Each new row is followed by its nearest point in the smallest flat space through zero that holds the last named rows.

q_156, 4 rows:
-1.85,-0.11,-0.82,-2.54,0.72,-0.34,-1.61,-2.28
-0.56,-1.42,0.08,-1.44,-0.16,-1.81,-2.32,-0.62
-0.14,1.61,1.63,1.41,1.01,-2.69,-1.80,3.45
-0.37,1.24,3.74,-0.76,2.86,1.00,-2.17,-0.06
New rows:
2.22,-0.19,0.15,-1.85,-1.16,-1.86,-2.88,1.12
0.25,-1.52,0.67,-0.35,-0.45,-2.23,-2.15,0.69
-0.10,-4.90,-0.51,-0.74,-0.71,-2.10,1.26,-2.01
0.85,-3.65,-1.15,-1.06,-2.21,-0.81,-0.57,-1.63
0.04,1.53,-0.70,0.51,-1.90,0.10,3.74,-0.10
0.22,0.92,-1.92,1.22,-0.91,0.98,2.71,0.33

q_767 (4 x 8):
-0.08,4.53,-0.85,0.67,0.30,0.17,0.37,-0.17
2.48,-0.23,0.32,-2.41,-1.58,-1.88,-2.04,-0.04
-1.06,0.72,0.90,1.07,-0.25,0.36,-0.31,3.38
1.61,3.37,0.17,1.68,0.64,1.15,0.11,1.47
New rows:
1.00,-0.23,1.16,1.09,-0.78,3.01,-0.02,0.39
1.28,-0.42,0.59,1.38,0.75,1.29,0.30,0.90
1.05,0.82,1.21,0.60,-3.33,1.32,0.32,-1.81
1.20,0.58,-0.19,-0.21,0.06,-0.03,-0.14,-0.73
-2.58,1.03,-0.06,-2.37,0.19,-3.49,-3.41,-0.36
-2.10,0.98,-0.52,-2.78,-2.01,-2.79,-1.36,0.01
0.04,-4.00,-3.60,-1.79,-0.71,0.06,-0.20,-1.29
-0.31,-3.47,-0.26,-1.55,-0.27,-0.78,0.01,-2.34
-0.41,0.68,0.51,2.86,-1.90,-0.11,0.88,1.54
-0.68,0.82,0.46,1.17,0.21,0.66,0.17,1.98
-2.84,2.34,3.36,-1.97,-0.70,-0.02,4.00,0.01
-2.99,1.54,-0.59,0.16,-0.11,-0.34,0.59,0.27

q_366 (4 x 8):
-1.26,0.93,0.74,-2.22,1.48,-4.12,4.15,-2.15
-1.24,2.77,3.00,2.99,-0.51,0.68,-1.79,-2.25
-2.28,0.80,0.47,-0.47,2.60,-0.32,1.14,1.21
-1.06,1.02,-0.74,-0.45,-2.62,1.09,0.82,-0.03
New rows:
-2.10,0.27,-1.21,-0.22,-0.81,0.64,3.14,-0.18
-1.91,1.03,-0.77,-1.38,-1.06,0.08,2.15,0.38
0.25,-0.88,0.96,0.93,0.43,2.16,2.22,2.14
-0.76,-0.14,-0.57,-0.21,0.55,0.99,-0.11,1.53
-0.45,-0.25,2.79,-0.74,0.62,0.37,-0.03,-0.44
-0.45,0.57,0.93,0.52,0.89,-0.42,-0.11,-0.48
-0.56,-0.60,0.24,-0.69,-0.54,-1.04,-0.46,0.51
0.08,-0.18,-0.22,-0.33,0.02,-0.21,0.30,0.06
-1.37,0.88,-1.14,1.94,-2.38,0.11,-0.88,0.16
-0.64,1.02,0.01,0.67,-2.05,1.46,-0.52,-0.18

q_906, 4 rows:
0.42,2.49,-1.35,-1.81,-1.55,3.33,2.62,0.00
-0.96,-2.49,-1.22,2.01,0.19,0.55,1.61,-2.64
1.01,0.97,-2.98,2.10,0.05,1.30,0.44,1.57
0.97,4.97,-1.98,-1.38,-2.58,1.01,-0.82,-1.83
New rows:
0.01,0.42,2.52,1.99,2.13,0.90,1.81,2.59
0.17,-1.31,0.60,0.08,1.24,0.62,0.96,2.96
2.04,2.45,-0.80,-2.38,-2.10,0.40,-0.16,-0.08
0.69,3.26,-0.40,-1.82,-1.45,0.84,-0.30,-0.06
1.10,0.12,0.39,-0.30,1.49,-0.19,-1.73,-0.78
0.07,0.19,0.37,0.07,0.07,-1.03,-1.16,-0.11

q_942 (4 x 8):
-0.52,-2.61,-0.02,0.29,0.15,0.59,0.03,-2.26
-0.80,-1.45,2.29,-2.83,-1.17,-0.76,-1.28,1.32
-0.98,0.69,1.76,-0.81,-3.28,1.42,-2.17,-1.79
1.34,-3.55,1.47,-3.95,2.60,-4.85,-3.02,0.61
New rows:
-0.22,1.48,0.69,0.56,0.62,-3.01,1.36,1.23
0.71,1.09,-0.37,-0.26,1.04,-1.16,0.31,1.87
3.01,0.14,-2.69,1.65,1.69,0.48,0.97,2.10
1.09,1.08,-1.98,1.56,2.34,-0.71,1.75,1.19
-1.06,-2.08,-1.91,2.95,1.72,0.83,-0.44,0.94
0.02,-1.31,-1.27,1.34,1.47,0.41,1.74,-0.50
-4.35,-1.10,-1.66,-0.89,-0.45,0.62,1.53,-2.49
-1.22,-2.14,0.13,0.65,-0.71,1.81,1.05,-1.54
2.08,3.07,-1.10,-3.24,-0.64,0.17,1.45,-0.34
0.57,2.35,-0.07,-0.03,-0.31,-0.44,-0.52,1.07

q_823:
-1.09,-0.70,-2.34,1.27,0.94,0.21,0.18,-1.52
-1.80,2.36,-0.04,1.58,1.46,1.22,0.24,0.98
1.40,-2.23,-1.33,-0.21,4.05,0.94,0.57,1.21
-1.97,2.24,0.41,-0.16,-0.69,-0.98,-0.09,-0.20
New rows:
0.00,0.43,-0.14,0.35,0.18,-1.76,-2.45,1.70
-0.24,0.56,0.49,-0.70,0.23,-0.55,0.02,0.46
-1.57,2.10,-1.51,-0.43,-0.80,1.16,1.78,0.15
-1.64,1.59,-0.29,0.85,0.02,0.09,0.03,-0.23
-0.35,-0.96,0.20,-2.13,-0.33,-1.39,2.42,0.67
0.27,-0.46,0.28,-1.92,0.32,-1.60,0.01,0.13

q_200 (4 x 8):
-2.75,-0.51,1.04,-0.09,-1.02,-1.03,0.91,2.19
-0.72,1.51,0.97,-0.45,0.07,1.33,1.21,1.85
0.20,0.17,-0.44,0.36,0.70,0.61,1.75,1.61
-0.56,1.25,1.34,1.04,0.33,0.53,-2.37,1.55
New rows:
0.17,1.87,0.34,-0.24,-3.24,-0.90,-1.74,-0.71
-0.79,0.61,1.24,-0.83,-1.03,-0.15,-1.81,-1.25
-1.16,-0.31,-0.14,0.25,0.59,-0.58,0.26,-1.44
-0.21,-0.61,-0.17,-0.24,-0.39,-0.62,-0.01,-0.69
-0.69,-0.29,0.74,-1.60,-2.66,-2.04,-0.74,-0.40
-1.79,-0.65,0.89,-1.13,-1.68,-1.30,-0.58,-1.17

q_962, 4 rows:
-0.01,2.00,2.73,2.83,-1.59,1.61,2.43,5.47
-0.83,0.09,-1.19,-0.95,-3.17,-0.54,-1.57,0.75
-0.18,3.55,1.05,0.64,-2.46,1.10,-0.35,5.20
0.67,3.75,-2.10,-0.05,-1.87,-2.74,1.09,0.18
New rows:
-0.90,-2.58,-0.73,-1.11,-2.62,-2.29,1.11,1.05
-0.87,-1.79,-0.82,0.40,-3.25,-1.05,0.51,-0.26
-0.14,1.41,0.65,0.41,1.44,-1.85,1.65,0.72
0.75,1.62,0.13,0.86,0.93,-0.64,1.66,0.16
2.59,-0.63,2.69,-0.39,0.57,-0.20,1.32,0.11
0.34,-0.25,1.01,0.96,1.32,0.49,1.25,0.15
1.46,-2.12,-1.82,0.43,-1.57,-1.18,1.08,1.01
-0.39,-1.02,-0.51,0.65,-1.95,-0.98,1.05,-0.32

q_587 (4 x 8):
1.89,-0.33,-2.05,-1.70,-1.02,-2.66,1.45,0.06
1.77,0.98,-1.37,-1.17,0.15,3.10,1.85,-1.54
1.03,1.01,1.53,0.45,3.79,-1.37,1.94,0.12
2.31,1.16,0.01,-1.68,2.05,-0.99,1.78,-0.85
New rows:
2.35,-2.71,-0.31,0.47,0.54,-0.25,-0.58,1.05
0.16,-0.30,-0.47,0.13,-0.18,-0.91,0.51,0.37
0.29,-2.09,2.61,-1.19,0.81,0.44,-0.43,2.21
-0.56,0.13,1.23,0.25,0.76,-0.57,-0.89,0.19
0.22,-0.19,0.13,-0.56,-2.16,1.81,-0.76,2.13
-0.63,-0.43,-0.65,0.02,-1.71,1.18,-0.88,-0.11
1.27,-2.00,-2.39,-2.09,0.97,-1.62,-1.17,1.29
0.94,-0.30,-0.94,-1.34,-0.91,-2.29,0.08,0.11
0.03,-1.05,-0.38,-1.75,-0.78,-1.23,1.06,-0.15
0.77,-0.22,-0.93,-0.92,-0.74,-1.32,0.32,0.02
2.59,0.75,2.31,-1.88,0.77,-0.84,-1.01,1.44
0.95,0.90,1.31,-1.76,1.32,-1.50,-0.86,-0.65

q_26:
4.07,0.14,-4.04,2.73,-0.32,0.04,-1.85,-1.13
1.70,1.04,-0.28,0.10,2.07,-2.20,-3.33,-0.62
1.82,2.42,-1.12,-1.95,1.81,-2.70,0.81,-1.06
1.70,0.22,1.97,4.10,5.15,-2.50,1.41,-2.44
New rows:
0.62,1.24,2.34,1.75,-0.62,-2.05,2.71,-0.10
-0.11,0.19,0.99,0.72,1.44,-0.58,2.53,-0.78
-1.69,-1.96,1.26,-2.65,-0.33,0.75,0.93,-1.59
-1.82,-0.14,1.32,-1.41,-0.54,0.42,1.14,0.66
-2.57,-1.45,-0.82,-2.44,-1.26,-1.83,0.97,0.43
-1.37,0.45,0.41,-2.46,-1.02,0.17,0.83,0.76
0.76,2.20,2.22,2.19,-0.47,-2.50,-0.07,0.03
0.37,0.28,0.86,0.75,1.79,-1.13,-0.17,-0.63
0.90,-1.28,0.93,-1.58,-2.11,1.33,-0.39,-0.77
-0.57,-0.36,-0.38,-0.64,-1.44,0.95,-0.31,0.66

q_330, 4 rows:
2.95,0.01,3.43,3.18,0.87,-0.90,0.68,-2.10
2.84,2.07,1.08,2.74,2.54,0.69,2.58,-2.34
0.10,1.45,3.15,-0.49,-1.29,-1.67,-0.98,-0.54
2.66,1.86,1.10,-1.36,2.48,-0.05,0.38,0.69
New rows:
0.62,-0.86,1.47,0.89,-3.32,-0.55,-0.25,-0.37
-0.58,-0.96,1.69,1.09,-1.76,-1.07,-0.88,-0.73
2.70,-2.57,0.53,-0.53,-0.08,-0.56,-0.11,2.36
1.98,-2.53,0.60,-0.44,1.06,-0.42,-1.30,1.64
4.00,-4.00,1.01,0.16,-2.21,2.22,-0.92,0.64
1.90,-3.88,0.79,1.14,0.50,-0.49,-1.29,0.98
2.39,2.08,-0.72,0.24,-2.87,0.60,0.37,0.19
-0.12,1.26,0.39,-0.06,-0.04,-0.06,0.39,-0.51
-1.58,3.24,-2.07,-0.46,-1.40,-1.23,0.73,-1.86
-2.34,3.00,-0.77,-0.44,-1.17,0.38,1.09,-1.24

q_126, 4 rows:
-0.51,-0.04,-1.80,-0.58,-0.57,-1.67,-2.29,-4.57
-4.24,3.28,-2.97,-2.82,-1.39,-2.32,-0.77,-3.06
-1.95,-1.37,-1.67,1.38,-0.18,-4.68,1.62,-3.25
2.83,1.08,-2.40,-0.90,-1.28,-1.69,0.43,0.14
New rows:
-0.45,-2.71,-0.41,-0.51,-0.14,-4.66,-1.26,-1.67
-0.23,-1.41,-1.19,1.09,-0.12,-2.95,0.23,-2.98
2.30,2.25,1.15,-0.73,-1.28,-0.71,-0.65,-1.29
1.67,0.74,-1.10,-0.88,-0.65,0.05,-0.99,-0.49
2.38,-0.92,-0.86,0.70,1.54,0.81,-1.01,0.79
2.54,-0.83,0.30,0.49,0.09,0.76,-0.59,0.33
3.39,3.79,-0.14,-1.73,0.85,1.22,3.33,-1.11
2.12,1.67,-1.34,-1.31,-0.97,0.05,0.33,1.63
3.85,-0.07,-0.38,2.07,2.25,0.27,-0.07,-1.64
3.36,-1.78,-0.03,1.16,0.11,-0.14,-0.76,-0.83

q_933:
-2.01,0.13,0.76,-0.25,1.54,-5.43,1.75,-1.55
-1.92,0.60,-0.30,-0.44,0.29,-0.50,1.05,0.39
-1.01,1.66,1.33,0.27,-1.84,-0.77,2.20,-0.42
2.26,2.51,0.96,0.90,0.20,-2.15,-0.69,-2.13
New rows:
-0.52,-2.49,0.54,-0.51,-0.15,-0.41,-0.88,1.23
-0.26,-2.65,-0.07,-0.27,0.18,-0.04,-0.03,0.52
-1.51,1.02,0.96,2.40,1.89,-2.17,0.47,0.80
-1.13,0.94,-0.03,-0.19,1.00,-2.14,0.62,-0.60
1.14,-2.09,1.42,-1.70,1.63,-1.35,2.70,-0.06
-0.38,-2.23,0.72,-0.07,0.06,-1.96,0.75,-0.36

q_439 (4 x 8):
0.64,-0.20,0.41,-0.10,1.04,-0.27,-1.36,0.28
2.21,0.47,-0.51,-1.98,-0.45,-0.25,2.79,0.77
2.75,-1.21,2.54,1.15,-0.19,1.65,-1.30,-0.24
0.56,-0.52,0.15,2.11,-1.20,-3.45,-0.04,1.63
New rows:
0.43,1.69,2.54,2.64,-0.64,-2.30,-1.53,-0.63
0.26,-0.90,1.11,2.52,-0.66,-1.49,-1.57,0.59
1.17,-2.04,0.79,-1.01,1.52,-2.65,-0.27,-0.48
1.47,-0.14,0.17,-0.35,1.04,-1.58,-0.90,1.12
1.54,-1.21,-2.75,-1.03,2.12,-1.71,1.93,0.29
1.02,0.70,-1.22,-1.99,0.87,-1.73,1.17,1.20
-1.95,0.97,-0.14,1.52,2.26,-0.40,-1.55,0.47
-1.89,0.07,-0.43,0.55,1.24,-0.77,-2.23,-0.11
-0.02,-2.54,1.09,-0.58,2.59,-2.25,-0.65,1.01
0.89,-0.15,0.10,-0.13,1.53,-1.82,-1.79,1.08
2.63,0.24,2.21,-0.04,-0.38,0.28,1.43,-2.31
2.38,-0.50,1.32,-0.07,-0.84,1.48,1.01,-0.15

q_633:
0.79,1.50,-0.63,1.41,-0.13,-3.26,0.71,1.06
-0.06,-0.40,-3.18,-2.74,1.39,-2.43,-1.34,0.33
1.85,0.37,-0.25,0.05,1.21,0.75,-0.14,0.42
-2.91,3.38,0.47,-2.00,3.00,-2.13,-0.88,0.10
New rows:
0.28,2.59,-0.45,-0.78,1.86,1.25,-0.64,2.72
0.89,1.93,0.24,-0.62,2.65,0.31,-0.46,0.47
-0.68,-2.67,-2.28,1.27,-1.17,-2.20,0.19,-1.31
-0.33,-2.02,-1.84,0.03,-2.35,-1.98,0.16,-0.04
-0.43,-2.10,-2.31,-1.15,-1.79,-2.05,-0.25,0.54
-0.40,-2.06,-2.46,-0.91,-1.66,-2.10,-0.32,-0.05
2.39,1.97,-1.86,-0.33,-2.25,2.39,-0.17,2.75
2.60,-0.46,-0.54,0.73,0.23,0.77,0.19,0.50
-0.65,-1.37,-2.09,2.68,-1.49,2.35,2.51,0.56
0.85,-1.73,0.30,1.52,-2.23,0.99,0.76,-0.20
2.55,1.10,-1.57,0.41,1.70,0.06,0.85,-0.29
2.61,0.73,-0.81,0.25,1.51,-0.14,-0.08,0.85
